All rows are made from the same 9 directions, up to rounding. Whole rows:
In the rows, 128 means zero.
[[134 152 146 153 123 114  80 111 102 158 149 166 124 112 166 135 141]
 [104  84 102 128 105 121 155 192 108 131 143  80 145 137  93 171  85]
 [140  93 129 188 134 104 111 131  93 162 168 120 116 109 131  77 109]
 [125 102 180 132 116 124 176 141 100 121 137  92 158 177 164 109 175]
 [ 86 171 140 117 113 169 124 153 109 102 132 128 171 123 141 138 109]
 [116  77 147 145 168 139 183 107 171 132 123  71 104 184 112  85 173]
 [110 179  80 159 168 147 143 113 147 130  95 120  67 102 144 110 139]
 [149 130 110  91 134 120 172 115 163 104  92 121 120 148 116 130 156]
 [133 111 166 128 139 114 116  89 146 160 139 139 110 163 143 140 179]
 [ 83 140 105 121 144 142 181 129 104 152 143  91  62 106  99  95  93]
 [187  59 174 131 110  90  93 135 115 136 122 137 130 133 147 163 144]
 [130 157 163 123 124 150  97 101  95 116 159 165 149  86 127  43  88]]

Rows cut short, each followed by the rest of it:
[172 127 108 165 144 103  92 110 161 131 101 153 121 129]
[156 144 168]
[ 56 167 169 108 141 182  91 100 145 147 153 145 125 141]
[123 155 127]
[151 155  80 139 121 115 215 170  98  83  81  88 130 119]
[165  96 144]
[116 140 127 126 135 147 133 131  94 128 134 122  89  77]
[116  84  76]
[ 92 137 128 139 124 146 150 152 130 119 132 101 163 163]
[140 146 146]
[121 177 135 134 153 123 107  64 157 161 131 168  98 146]
[157 129 189]
[ 84 149  45  90 126 108 176 118 178 160 154 121 129 172]
[ 54 166 126]
[136 135  59 149 135  93 222 138 143 122 117  86 137 171]
[128  92 173]
[ 54 130 123 153 135 148  97 136 125 181 179 116 115 137]
[104 168 101]
[168 124 101 100 106 118 143 153 113  86 108 134 149  90]
[105 104  80]
[147 125 139 128 107 133 163 172  75  86 109 103 148 102]
[155  95 107]
[110  64 161 140 124 140 128 169 126 130 128  81 134 155]
[125 177 126]
[104 142  95 197 130 121 129 174  90 151 130  99 111 115]
[173 158 132]
[177 120 132  79 139 150 140 120 176  57  53 131 126 115]
[116 122 130]
[163 129 150 161 143 122  64  96 140 135 121 168 120 111]
[159 119 148]
[145  70 186 118 107 104 144 144  99 143 137 104 130 162]
[150 159 159]
[140 126 157 164 138 157 136 155 120  80  85 101 151 130]
[186 110 157]
[ 90 124 151 103 118 153 116 143 128 131 138 121 137 138]
[114 174 111]
[128 171 140 109 128 134 127 108 120 126 113 151 111 118]
[157 135 149]
[ 83 142 127  81 112 159 204 152 100  99 148  89 155 132]
[87 75 84]
[176 123 121 126 132 138 137 147 140  66  68 122 139 104]
[145 111 126]
[ 86 109 166 189 138 156  78 153 102 156 152 108 121 123]
[160 155 120]
[ 60 139 124 161 148 175 136 142 122 135 157  92 130 127]
[111  94  96]
[ 84 149  93 119 138 157 150 164 122 128  99  93  70  99]
[118 181  94]
[129  74 100 141 150 142 178 159 153 102 102  63 111 134]
[ 90 104 106]
[131 115 124  88 127 142 182 137 144  90 106 100 139 141]
[ 99 106 120]
[ 93 117 130 161 145 184 120 162 119  98 130  91 139  97]
[110  83  68]
[ 94 123 107  90  90 106 183 168  87 151 159 100 133 143]
[101 170 103]
[131 104 117  69  79  91 128 148  96 154 171 145 143 119]
[ 71 170  71]
[106 120 159  76 129 143 211 114 126 115 131  90 122 166]
[108  86 146]
[188  96  87 124 143  97 120  98 185 115 112 149 131 127]
[ 81  94 125]
[ 82 164 170  57 118 153 120  99 139 146 139 153 118 150]
[120 188 142]
[ 85 125 118 138 170 192 147 130 178  95 103  85 118 134]
[ 96  98 111]
[126 151 127 119 128 120 202 139  93 125 101  95  86 132]
[170 122 163]
[121 187  95 139 134 144 134 155 111 109  73 125  88  88]
[178 172 132]
[114 154  85 134 118 110  74 121 132 166 163 171 131 106]
[100 163  93]
[124 161 124 164 119 106  77 101 104 168 186 178 156 116]
[140  95 124]
[132 137  90 113  96 116 196 183 101  89 114  95 175 137]
[129 126 118]
[122 197  73 138 111 121 175 165  93 105 101 121 140 111]
[172 135 138]
[102 147 180 123 126 176 124 132  88 102 142 124 147 101]
[140  67  94]
[128  84 100 152 162 140 109 131 167 136 112 104  77 108]
[ 85 135  94]
[162 122 116 156 126  84 132 102 121 149 157 147 145 140]
[134  73 152]
[134  98 103 149 118 126 174 193 103 100 103  72 136 123]
[136 136 111]
[107 184  63 160 111 113 121 161 104 140 136 139 145 110]
[149 163 117]
[153 108 112  74 137 104 143  86 164 146 122 143  75 125]
[ 72 130 120]
[122 105 124 132 136 123 149 126 150 134 131 107 132 162]
[116 131 149]
[190 120  88 184 129 114  87 153 132  89  98 145 163  86]
[146  98 107]
[158  98 159 133 138 142  71 117 156 109 111 148 139 117]
[126 133 122]
[181  71 152 141 143 106 114 107 173 121 101 127 129 162]
[138 136 179]
[172 161 100 178 141 136 106 147 122  82  71 139 129  78]
[184 104 131]
[118 146  94  83 125 114 141 100 148 148 147 149 112 127]
[ 74 127 107]
[162 117 132  75 102 117 115 131 124 106 121 155 145 104]
[ 98 136  90]
[146 100  94 179 158 112  83 108 150 160 142 138  87  98]
[ 99 102 101]
[118 115 104 175 156 137 114 137 122 147 126 107  72  91]
[122 115  97]
[129 131 135  65 120 154 203 152 136  68  75  90 134 142]
[123 134 134]
[169 140 106 100 102  64 172 117 122 143 119 145 131 161]
[151 159 187]
[155 133  95 159 117  92  84 125 147 140 140 165 172 140]
[136 152 147]
[124 131  99 130 136 109 150 119 180 138 112 120 138 189]
[134 181 194]
[ 97 148 132 178 156 160 109 138 138 130 104 110 107 131]
[174 157 157]
[123  93 195 144 173 185  89  93 161 110 117 119 105 120]
[121  74 122]
